All groups share one centre, and each spreads out both ways along 10 directions, with some noise.
In the rows, zero is written as 128.
Known rows, each followed by its group:
[ 92 125 173 113 107 153 122  90 152 161 197 107  60 142 109 108 172 122
 107 158 175] => V
[116 141 125 121 131 175  62 108 163 126 136 113 159  79 159  99 129 116
 150 175 149] => C
[120 106 138 154 145 153  90 153 140 135 140 148 174  72 135 117 154 164
 119 133 126] => W
[170 164 145 109 115 134 135 112 207  76 148 123 129 144 139  96 150  97
 121 138 158] => U
[100  99 100 127 121 153 147 131 109 174 146  99 131 167  99  70 103  97
 150 122 133] => U
[155 132 169 145 138  77 105 178 105 126 106 156 135 132  88 125 155 153
 165 103  92] => H
[137 137 108 144 151 118  80 136 150 122 107 156 156  65 129 146  94 158
 144 118  97] => H
[ 86 144 156 135 128 153  76 126  84 151 120 147 108  94 119 111 166 155
 154 125 115] => V
[150  83 109 128 148 185 114 138 137 157 106 153  78 170 127 111 102 148
 149 202 161] => U
[195 141 169 163 154  99  59 153 220  61 160 164 150 106  98  91 126 153
 139  92 111] => W
[115 138  90 125 147 160 158 138 144 168  84 144  76 143  82 103  96 159
 150 157 107] => U
[183 119 173 148 146  82  94 184 150  85 166 145 153 180  99  61 165 119
 157  92 132] => V
[110 120 163 125 129 120 110 144  98 147 152 109 112 180 125  95 148 118
 153 154 156] => H
[151  75 178 174 120 162  80 162 156 118 168 121 190  99  90  81 167 130
 124  90  99] => W
[105 181  98 116 145 150 121 103 114 109  91 150  66 152 145 114 102 148
 136 140 129] => C
[109 113 106 125 140 120 152 139 139 166 132 146 139  69 121 162 151 167
  97 130 123] => V
[142 108 114 150 111 148 114 119  88  96 141 123 155 151 148  99 111  89
 118  70 118] => H
[167 104 133 159 148 151  76 136 185  98 150 132 132 146 112  83  78 135
 142 134 127] => V
[166 117  97 128 157 133 111 142 141 108 114 137 129 178 149 102  75 118
 161 162 151] => W
[122 144 136 113 147  97 110 126 203 150 164 132 126  70 110 138 136 155
 133 156 151] => V
[140 169 112 120 119 104 154 132 139 115 107 147 111 130  97 114 130 122
 140  88  95] => C
[116 106 156 116 100 156 126 146  92 192  95 141 142  60 103 167 209 142
 141 140 102] => C
[119 114  95 130 124 125 170 131  81 117 134 120 141 168 143 118 128 107
 103  91 131] => V
[ 83 102  86 120 152 147 180 135  75 148 158 131  97 194 151  81 149 142
 101 135 176] => W
[101  72 109 130 106 111 191 143 126 173 189 104 189  83 111 139 168 111
  76  75 127] => W
[130 138 122 150 153 177 143 124  99  81  71 167  76 165 157 150 124 191
  87 138 110] => U
[147 146 153 110  88 199  86 100 144 118 103 134 135  85 144 123 180 101
 147 154 133] => H
[122 127 103 140 117 160 131 126 113 145 101 147 130  91  98 123 124 140
 128  95  88] => C
[120 158 177 107  88 160 132  98 113 142  86 122  53 140  94 146 162 117
 146 151 116] => W
[116  75 107 156 111 208 144 112 116 166  97 102 123 138 104 145  71 131
 116 150  98] => V
[155  89 116 111 106 158 170 135 150 149 119 140 148 103 122 154 171 119
 105 139 140] => H
[ 92 109 100 138 116 140 161 138  35 150 107 107 144 163 130 113 112 105
 134  86 102] => U
[150 108 114 118 129 144  92 112 115 134  99 160 105 104 157 183 113 144
 129 161 142] => C
[ 88 155 162 123 128  70 157 132 129 140 185  94 106 179  90  76 147 110
 140 106 138] => H
[ 81 123 114 129 176  97 140 171 104 164 157 161 125 114 128 103 182 191
 117 129 147] => W
[112 126  85  97  90 195 183  71 156 160 138 111  84 128 116 121 126  91
  92 144 150] => W
[ 61 155 121 105 116 130 170 125 127 202 141 116  92 104  62  86 165 131
 145 116 110] => C
[222  94 121 133 125 144 127 142 182  87 132 159 120 183 112 102 114 108
 126 117 135] => H
[141 104 132 134 114 148 119 136 119 158 135 140 108 142  75  88 139 109
 155 102 112] => C
[140 173 187 102  93 140 109 113 173 141 104 128 102  69  94 151 185 123
 160 157 106] => W
[183 117 120 125 150 116 105 159 138 131  72 185  99 125 116 169 115 167
 156 163 114] => H
[135 123  63 141 123 190 115  81 167 111 133 146 113  98 131 117  60 126
  99 101 118] => H
[130 109 100 141 161  83 138 165 176 142 168 149 166  90 106 115 122 160
 114 101 124] => V
[115 108 115 107 133  76 102  99 106 144 177 126 108 134 169 166  91 113
 119 141 183] => U
[ 82 110  92 122 121 150 157 152  36 197  73 115 135 141 104 114 117 123
 169 126  94] => U
[121 122 117 110 141 114 100 124 124 193 111 169  32 119  80 141 106 169
 166 163 134] => C
[123  99 146 143 144 126 108 123 131 125 163 137 103 138 144 136 134 154
 101 138 158] => U
[127 135 151 134 122 105 113 127 156 105 165 131 172  68 141 142 169 134
 102  98 123] => W
[179  50 164 167 143 137  36 159 114 102 146 137 167 139 164 142 109 139
 137 145 146] => C
[127 128 148 127 134  83 126 159 153 145 159 137 148  95  93 118 168 146
 136 111 120] => W
[119  98 126 152 126 188 120 134 154 123 138 118 189  67 140 122 149 145
  95 129 114] => C
[ 65  95 144 159 146 147 139 147  66 164 133 125 127 121 118 135 151 179
  96 124 112] => H
[162 130  92 130 111 174 136 109 153 123  80 183 112  66 104 164 136 150
 105  96  82] => H
[140  96 155 129  94 143 124 143  83 137 110 131 181  80 145 172 204 115
 114 114 115] => U
[ 45 149 169 167 146 145  68 114 120 149 170 127  94  80  93  89 144 188
 124 106  99] => W
[151 131 151 117 104 152 144 144 142 177  63 131 101 115  55 147 136 131
 174 152  78] => V
[124 121  85 122 122 151 155 112 148 134 152 109 121 153 116  86  92  95
 122 113 139] => U
[ 84 141  69 121 143 104 149 114 132 152 154 118 144  92 142 131  86 130
 116 108 134] => V
[ 83 167 141 119 129  94 133 120 168 142 177  86 148  97 101  87 136 112
 138 111 127] => U
[183 141 139 128 132 112 112 145 178 106 129 153 118 138 102 107 126 126
 153 121 123] => H
[109 126 131 175 138 232  26  99  88  80 136 170  89 134 151  51 125 158
 122 100 126] => V
[163 166 172 124 136  75  90 120 191  77 156 152 136  84 141 154 155 142
 116 111 136] => U
[122 127 100 144 148 118 155 119 140 125 141 139  88 158 111 115  88 152
 101 109 125] => C
[136 105 132 147 150  35 132 159 115 144 148 137 136 136 104 163  94 153
 131  96 113] => C
[104 109 152 156 127 196  80 123  88 157  95 133  95 112 109 125 131 163
 141 145  98] => V

New rows. What belongs after each?
[114  93 134 146 108 119 164 147  76 137 142 120 168 125 115 126 164 115
 101  71 104] => H
[132 127 123 137 118 185  91  93 163 111 168 130 103 131 119  72 120 116
 124 119 140] => V
[116 182 152 106 107 104 110  92 137 119 129 102 101 129 131 144 116  95
 153 142 130] => W
[109 161 126 125 139  78  97 128 128 108 194 123 114 167 123  43 121  98
 155  87 152] => V
[ 97 159 137 133 146 118  91 123 107 132 114 138 101 117 122 125 116 158
 149 131 112] => H
[127  81  86 136 139 129 116 146  98 165 110 147 163  82 134 165  98 151
 129 122 114] => H
[107 112  79 101 101 143 207  96 141 175 145 115 103 119 103 146 122 102
  91 117 142] => W
[137 165 196 169 100 199  93 113 171  48 146 122 157 101 109  67 201 127
  95  69  87] => H
[117 149 124 110 126 110 111 155 138 153 131 130 188  55 116 113 169 119
 162 114 106] => V
[102  74  85 142 125 168 210 119  45 155  74 116 101 176 145 190  83 150
  74 137 112] => V
[ 98 118 131 119 109 160 150 112 104 173 105 109 110 112 116 159 144 133
 121 157 122] => V
[194  59 110 119 130 133 135 163 145 138 126 148 146 149 126 136 120 120
 136 151 148] => H
[123 187 125 131 136 132 140 123 172  90 120 119 133 122 118  88 128 128
 128 115 105] => U
[133 124 175 135 134 146  86 132 154 133 144 127 119 113 114 116 149 144
 144 161 136] => V
[ 94 110  78 118 140 157 177 107  96 146 132 130  77 177 148 113 117 134
  98 136 165] => W
[157 119 154 106  99 119 149 138 105 139 106 115 131 164 121 141 149  85
 155 146 127] => W
[122 143 128 108 148  70 138 126 180 111 233 157 117 107 137  87 209 137
  82  93 188] => V
[ 97 115 141 150 137 165  97 128 138 158 151 119  99 128 101  83 124 147
 140 145 127] => H
[159 101 164 144 137 135 119 144 160 124 130 121 123 142 125 151 131 149
 123 168 142] => V
[139 134 130 120 129  93 131 139 169 135 158 110 153 132 113 109 121 101
 143 131 138] => V
[159 126 143 115 114  79 170 175  82  99 112 111 184 187 142 119 161  74
 156  99 125] => V
[ 93 142 120 112 116 134 137  97 137 151 168 118 100 111 123 117 143 123
 114 128 155] => V
[103 108 117 126 117 133 158 121 103 152 134  89 149 135 144 136 119 109
 116 132 135] => V
[154  85 138 126 109  91 205 177 117 166 102  85 167 173  81 146 117  93
 146 131 101] => V
[153  90 177 136 111 154 131 131 146 130 142 103 123 166 115 119 146 115
 120 156 142] => V
[ 72  80 174 128 134 157 132 161  81 210 136 107 106 138 110 126 190 160
 138 189 152] => H
[100 119 144 154 147  90 108 152 168 119 200  75 219 104 131  85 116 113
 127 106 130] => C
[109 104 156 134 123 161 110 122 166 163 165 118 118  89 105 124 160 145
 116 149 141] => V
[160 105 157 130 138 122 118 151 162  96 161 157 161 100 155 142 204 153
  89 144 162] => V
[139 142 153 135 133 177  83  88 147 101 133 144  40 166 127 110 107 143
 126 157 150] => V
[ 98 196  76 120 144  90 116  54 216 109 185 120  93  83 135 125  37 123
 103 102 144] => W
[217 145 160 128 157 109 121 173 136  69  58 237  80 136 123 174 198 205
 127 130 108] => V
[151  79  82  90  96 184 155 105 141 157 138 115 145 129 166 144 132  68
 114 167 182] => H
[118 127 190 147 190  27  85 132 134 112 193 170  21 169 124 166 123 221
 101 152 179] => U
[145 161 153 108 130 110  95 131 160 110 143 155 120 100 136 118 184 135
 141 135 145] => V
[ 23 180  65 116 130 137 128 100  30 172 119 171  89  62 131 111 159 162
 124  68 103] => V
[108 133 136 144 147 160 125 118 104 109 103 154  81 140 145 148 130 181
  98 143 124] => H
[ 94 140 114 137 171 111  89 131 132 129 160 174 106  74 142 127 144 201
 104 119 142] => V
[118 160 141 117 154  81 124 124 136 121 136 133  81 158 125 128 117 149
 140 139 143] => U
[ 75  88 151 147 134 168 108 102 128 151 193 126 109  94 151 139 177 178
  66 154 174] => V
[100 163  61  93 113 127 191  56 192 171 151 123  61  90 102 157  74 120
  88 117 135] => W
[149 116 154 148 140 145  62 113 222 107 207 111 120 139 112  67  92 117
 141 147 163] => V
[141  77 138 126 128 115 121 160  86 189 105 164 107 118  94 169 150 158
 149 140 116] => U
[113 170 135 119 142 112  89 133 148 154 129 156 100  81  89 104 140 156
 172 128 106] => V
[112 124 166 134 118  83 141 139  96 108 187 106 139 175 129  96 174 103
 111  83 144] => W
[ 98 133 148 174 149 126 141 110 106  69 167 126  99 170 143 117 128 165
  57  74 128] => U
[146 118 125 126 157  64 102 167 104 136 120 138 154 136 140 145 101 135
 172 142 131] => H
[143 131 214 110  99 154  75 101 192 126 181  78 104 153 126  97 159  78
 152 195 178] => V
[166  98  78 101 146  93 129 138 205 168 173 122 122 148 108 102  62  99
 166 167 177] => H
[160  64 148 173 156 165 120 137 126 109 109 133  73 206 123 154  68 183
  99 163 126] => V
[136 119 143 157 132 185  87 125 177 108 148 152 137  79 114  98 159 165
 104 119 118] => W
[125 110 122 122 144  75 163 153 156 164 157 114 145 125  98 133 111 137
 127 128 132] => V
[188 128 166 118  99 152 110 127 147 113  85 124 122 147 112 140 127  88
 164 154 113] => W
[181 107 115  85  92 123 128 125 177 169 132 145 152  72 111 157 158  88
 153 142 140] => U
[126 105 111 124 135 165  82 131 139 150 120 122 152 107 149 121 101 129
 153 176 146] => U
[153 114 124 124 124 160 132 136 187 135 151 134 136 116 103  88 153 119
 124 131 137] => W
[113 136  96 129 110 182 106  84 132 122 133 124 133  88 141 117 102 106
 112 105 124] => H
[ 65 155 158 141 170 150 100 145  70 141 126 165  41 167 116  80 185 208
 139 159 137] => W
[136 122 173 157 154  96  68 178 146  99 151 112 219 100 149 108 146 140
 151 136 124] => H
[162 160 122 116 119 153 170 117 204  88 148 116 109 179 102  59 133  93
 122 114 141] => U
[189 112 187 132 134  56 162 201 122 125 106 144 132 189  80 136 178 131
 160 126 107] => V
[126 110 159 154 127 146  92 142 173 186 132  93 111 133  50  99  70 130
 183 159  96] => V
[142 118 147 109 126  48 212 140 121 136 168 112  72 240  90 120 136 101
 118 114 158] => V
[ 57 143  90 139 141 190  82  81 107 156 144 157  76  64 132 111 115 181
 105 118 127] => V
[102 197 188 124 126  88 129 122 164  69 169  88 177  98 153 112 186 109
 113 112 129] => H
[117 122 133 116 120 167 135 118 123 153 107 143  99 110 126 148 157 147
 118 158 130] => H
[109 165 108 109 143 111 142  85 173 124 154 135  72 117 144 158 106 153
  94 151 167] => U
[209 110  63 124 114 190 115  99 176  84  92 177 132 104 155 153  78 110
 110 118 126] => H
[148  89 136 125 110 161 159 155 128 165 105 140 129 128  86 132 175 133
 126 140 115] => W
[ 88 120  88 138 139 117 109 129 145 146 187  85 196  98 138  79  84 100
 137 102 138] => V
[ 53 176 132 106 137  95 134 111 147 152 180 137 129  35 131 131 203 169
  95 117 149] => W
[131 116 147 129 122 166 125 122 119 147  80 125 114 118 134 182 127 148
 126 177 120] => V
[154  73 144 145 110 138 183 147 104 132 116  95 116 231  97 120  98  96
 126 129 120] => V
[103 163 117 107 108 139 127  86 115 131 124 100 111 144 152 123 104  85
 144 145 145] => V
